Each new row is followed by what is left after taking away its nearest point in the smallest flat space through zero that holds the last named rows.

k_17:
[[0.083,0.059,2.782,0.063,-1.868,0.473,-2.969,-1.408,2.122,-0.427,-1.356],
[-1.102,-0.041,-0.567,1.071,2.414,-1.937,-1.867,2.918,-0.789,1.116,-0.391],
[0.813,-2.290,0.743,-0.121,-1.114,-4.696,-1.249,-0.978,4.407,2.987,-0.354],
[-1.829,-3.762,1.389,-2.087,1.148,0.094,-0.557,-0.971,2.755,4.174,-3.633]]
New rows:
[-2.720,1.134,4.175,-1.289,0.810,1.784,-4.034,1.908,-1.080,1.258,0.153] -> [-0.915,0.685,1.941,-1.786,-0.304,0.052,-0.093,0.537,-0.587,1.494,2.567]
[0.383,3.374,2.766,-2.553,0.432,3.163,-1.468,-1.904,-0.311,-1.949,1.296] -> [0.292,1.819,1.074,-2.538,1.979,-0.154,-0.505,-0.658,0.438,0.569,1.699]
[1.459,0.374,1.212,1.049,-0.468,1.695,-1.470,1.048,-0.086,-0.896,0.938] -> [1.308,-0.815,0.417,0.394,0.130,1.053,-0.135,0.921,0.317,0.506,0.782]
[1.845,0.452,1.811,1.082,1.239,0.628,4.516,1.500,0.303,1.223,2.516] -> [1.235,0.507,3.482,1.344,1.102,0.983,2.009,1.650,1.012,1.228,1.216]
[0.971,0.500,-1.675,0.804,-2.311,4.806,0.243,1.464,-1.345,-1.580,-0.816] -> [1.138,-0.877,-1.910,0.982,-1.982,1.486,-0.396,1.901,0.632,0.550,-0.883]

k_259, 4 rows:
[[-4.350,1.009,5.811,3.807,-3.612,-1.117,4.555,0.401,1.675,3.209,0.063],
[-3.785,-0.894,-2.287,1.944,1.455,-0.745,5.951,0.422,2.254,3.435,-1.306],
[-4.956,0.671,2.254,0.051,-0.690,-2.662,2.614,-2.953,-1.742,4.343,0.591],
[-3.109,3.096,-1.085,0.148,-0.242,-1.708,4.076,-1.918,0.346,-2.113,0.144]]
New rows:
[-2.704,-1.624,-1.907,1.820,-2.606,1.406,1.528,-0.557,-2.219,-1.937,-0.527] -> [-1.774,-2.422,-1.548,1.485,-2.522,1.778,0.002,-0.293,-2.669,-1.386,-0.441]
[0.931,1.916,0.483,-1.923,3.002,-0.423,-0.741,1.117,1.723,-2.095,-1.207] -> [-0.184,1.324,1.839,-1.484,2.599,-0.831,-0.394,0.891,1.431,0.124,-1.143]
[1.679,1.116,1.870,0.711,-1.262,2.693,-1.808,-0.239,0.851,-0.392,0.713] -> [0.131,0.992,-0.153,0.206,0.112,1.905,-0.159,-1.210,0.634,0.726,0.441]
[-2.012,-2.378,-0.428,-1.865,2.850,2.631,0.051,2.212,-0.553,0.430,2.830] -> [-2.407,-0.893,0.959,-1.498,1.578,2.314,0.471,1.871,-0.495,-1.067,3.206]
[2.396,-2.079,-0.117,2.958,-2.223,1.681,3.008,0.228,0.805,2.105,2.398] -> [2.373,-0.868,-1.136,1.088,-1.687,0.834,1.877,-1.678,-0.918,0.614,3.012]
[0.740,1.695,0.146,-0.568,0.311,-0.757,2.565,2.187,-2.948,0.389,2.634] -> [1.436,1.028,0.024,-0.438,0.491,-0.279,2.052,2.819,-2.690,0.647,2.467]

k_431 (4 x 11):
[[-1.446,2.878,0.170,-1.756,-0.629,1.706,0.092,4.781,0.464,-2.378,-0.343],
[2.078,-3.361,-0.352,1.492,-0.038,2.054,-0.613,-0.752,1.439,-4.206,-1.338],
[-1.737,0.238,0.611,-1.276,-2.431,1.035,1.051,-0.082,-0.983,1.843,1.908],
[2.033,4.545,2.855,3.462,0.788,-1.687,-4.390,-4.852,-2.512,0.918,0.698]]
New rows:
[2.479,4.633,2.744,0.637,-1.405,-1.783,-4.572,0.442,-1.234,1.840,1.460] -> [2.315,-0.763,0.473,-0.597,-1.485,-0.939,-1.689,1.606,0.795,1.089,0.626]
[0.193,-1.481,1.859,2.744,-1.346,-0.909,-0.474,0.642,0.060,-2.852,-2.427] -> [-1.094,-0.775,1.708,1.664,-1.599,-1.872,0.506,0.928,-0.518,-0.287,-1.582]
[1.115,-0.800,-0.525,2.414,-1.555,0.037,-1.877,0.735,2.706,-1.866,-1.728] -> [-0.217,0.061,-0.444,1.416,-2.097,-0.819,-1.021,0.677,1.896,0.877,-0.623]
[1.369,-0.468,0.288,1.923,-0.736,0.429,-1.471,-0.148,2.208,0.520,2.984] -> [0.896,-0.063,-0.222,1.236,-0.139,-0.101,-0.945,1.174,2.515,0.848,2.647]
[2.035,1.864,0.092,0.094,-0.620,-0.867,-0.741,1.351,-1.818,2.123,3.824] -> [2.834,-0.376,-0.789,0.317,-0.066,-0.328,-0.315,1.777,-0.630,0.350,2.774]

k_420 (4 x 11):
[[3.248,1.686,0.452,1.840,-1.028,-3.222,-0.004,0.543,-1.377,0.986,-3.652],
[1.163,-1.147,-2.010,0.101,-1.411,-1.834,-0.269,-0.845,0.470,0.215,-5.036],
[1.746,3.771,-0.180,-2.653,-1.701,-1.303,-0.587,-0.779,0.910,-0.046,-3.869],
[3.850,0.245,-6.349,0.106,-3.104,-2.381,2.059,-3.294,-2.735,-2.393,0.366]]
New rows:
[-4.985,-1.668,0.211,2.422,-1.442,0.065,-0.776,1.397,-1.289,-0.643,2.012] -> [-3.369,0.983,-0.163,1.014,-2.682,-1.051,-0.904,0.795,-1.208,-0.813,-0.015]
[2.029,-0.217,1.705,0.829,-0.142,2.802,0.321,1.533,0.864,-0.932,2.340] -> [2.442,-0.670,0.514,0.437,-0.927,2.113,0.173,0.919,1.293,-0.988,-0.074]
[0.518,-1.939,-1.050,-0.283,-1.752,2.262,2.596,3.520,1.792,-1.983,2.846] -> [1.565,-0.682,-0.154,-0.215,-2.147,1.026,2.122,3.965,1.973,-1.254,0.154]

k_558:
[[-1.995,2.174,3.446,2.602,1.333,-1.059,2.133,2.061,-1.931,-4.908,-2.268],
[-0.555,3.873,-1.386,0.278,-1.344,1.098,-0.037,-1.047,2.673,-6.349,1.515],
[-1.857,1.427,4.094,-2.579,4.780,-0.329,1.986,-1.618,-1.486,-1.957,1.208],
[-0.264,2.149,3.091,-2.738,0.882,0.302,0.517,-0.273,-2.643,-3.861,-0.548]]
New rows:
[-1.358,0.402,1.773,-2.933,2.590,-0.646,1.230,-2.130,-1.451,0.725,-0.254] -> [-0.784,0.407,-0.616,-0.360,-0.268,-0.536,0.459,-0.897,-0.068,0.262,-1.068]
[-1.286,-0.081,3.069,1.025,2.370,0.203,0.142,-2.042,-1.159,1.940,-0.357] -> [-0.279,0.660,1.080,1.221,-0.422,0.922,-1.032,-1.837,-0.248,0.588,-0.459]
[-1.535,2.292,2.413,2.140,0.992,2.680,-0.307,1.328,-1.617,0.692,0.000] -> [-0.770,2.043,0.959,1.252,0.044,3.231,-1.180,0.596,-0.722,1.510,0.826]
[-2.520,1.301,2.099,0.509,1.888,1.953,-0.514,-2.956,-0.918,-0.071,2.647] -> [-1.448,0.514,0.932,1.741,-0.768,1.927,-1.461,-1.419,-1.503,0.661,1.015]
[-2.388,-1.545,2.708,-2.642,0.132,1.865,-1.757,0.254,-2.063,0.431,-2.945] -> [-2.958,-1.062,0.539,-0.563,-0.155,1.991,-1.646,-0.213,0.994,-0.088,-1.663]
[2.202,1.454,1.740,2.988,-2.610,-1.777,-1.798,-0.606,-0.661,-0.019,0.812] -> [1.806,1.319,2.292,1.963,-1.000,-1.780,-1.423,-1.599,-0.446,0.655,1.823]

k_778:
[[0.383,-0.357,2.157,1.465,0.430,2.879,1.119,1.160,-0.612,-2.726,1.672],
[-2.878,-4.827,1.511,3.027,3.351,0.547,-2.317,-0.113,-1.459,-1.975,-3.458],
[-4.281,-1.484,3.404,-0.491,3.333,-3.334,2.493,-0.728,0.103,-1.754,-0.400],
[0.891,-5.667,1.037,5.325,1.590,-2.023,1.481,-0.162,-1.075,3.240,2.023]]
New rows:
[-1.080,3.424,-0.920,-1.195,-3.593,-0.624,-1.293,-0.794,2.074,3.590,2.403] -> [-2.677,0.660,1.111,1.016,-1.433,0.695,-1.731,-0.375,1.056,1.236,1.424]
[2.473,-0.044,-1.910,3.967,-1.089,-0.214,-1.134,2.224,0.498,-0.139,-0.196] -> [0.355,1.122,-0.747,1.981,-0.169,-1.764,-0.011,1.804,1.027,-1.354,-0.609]
[1.665,1.672,2.288,-3.367,0.265,0.243,-1.059,-0.420,-0.978,-0.698,-2.364] -> [2.472,-0.114,2.532,-1.414,0.485,-0.274,-0.348,-0.375,-1.322,0.664,-1.179]
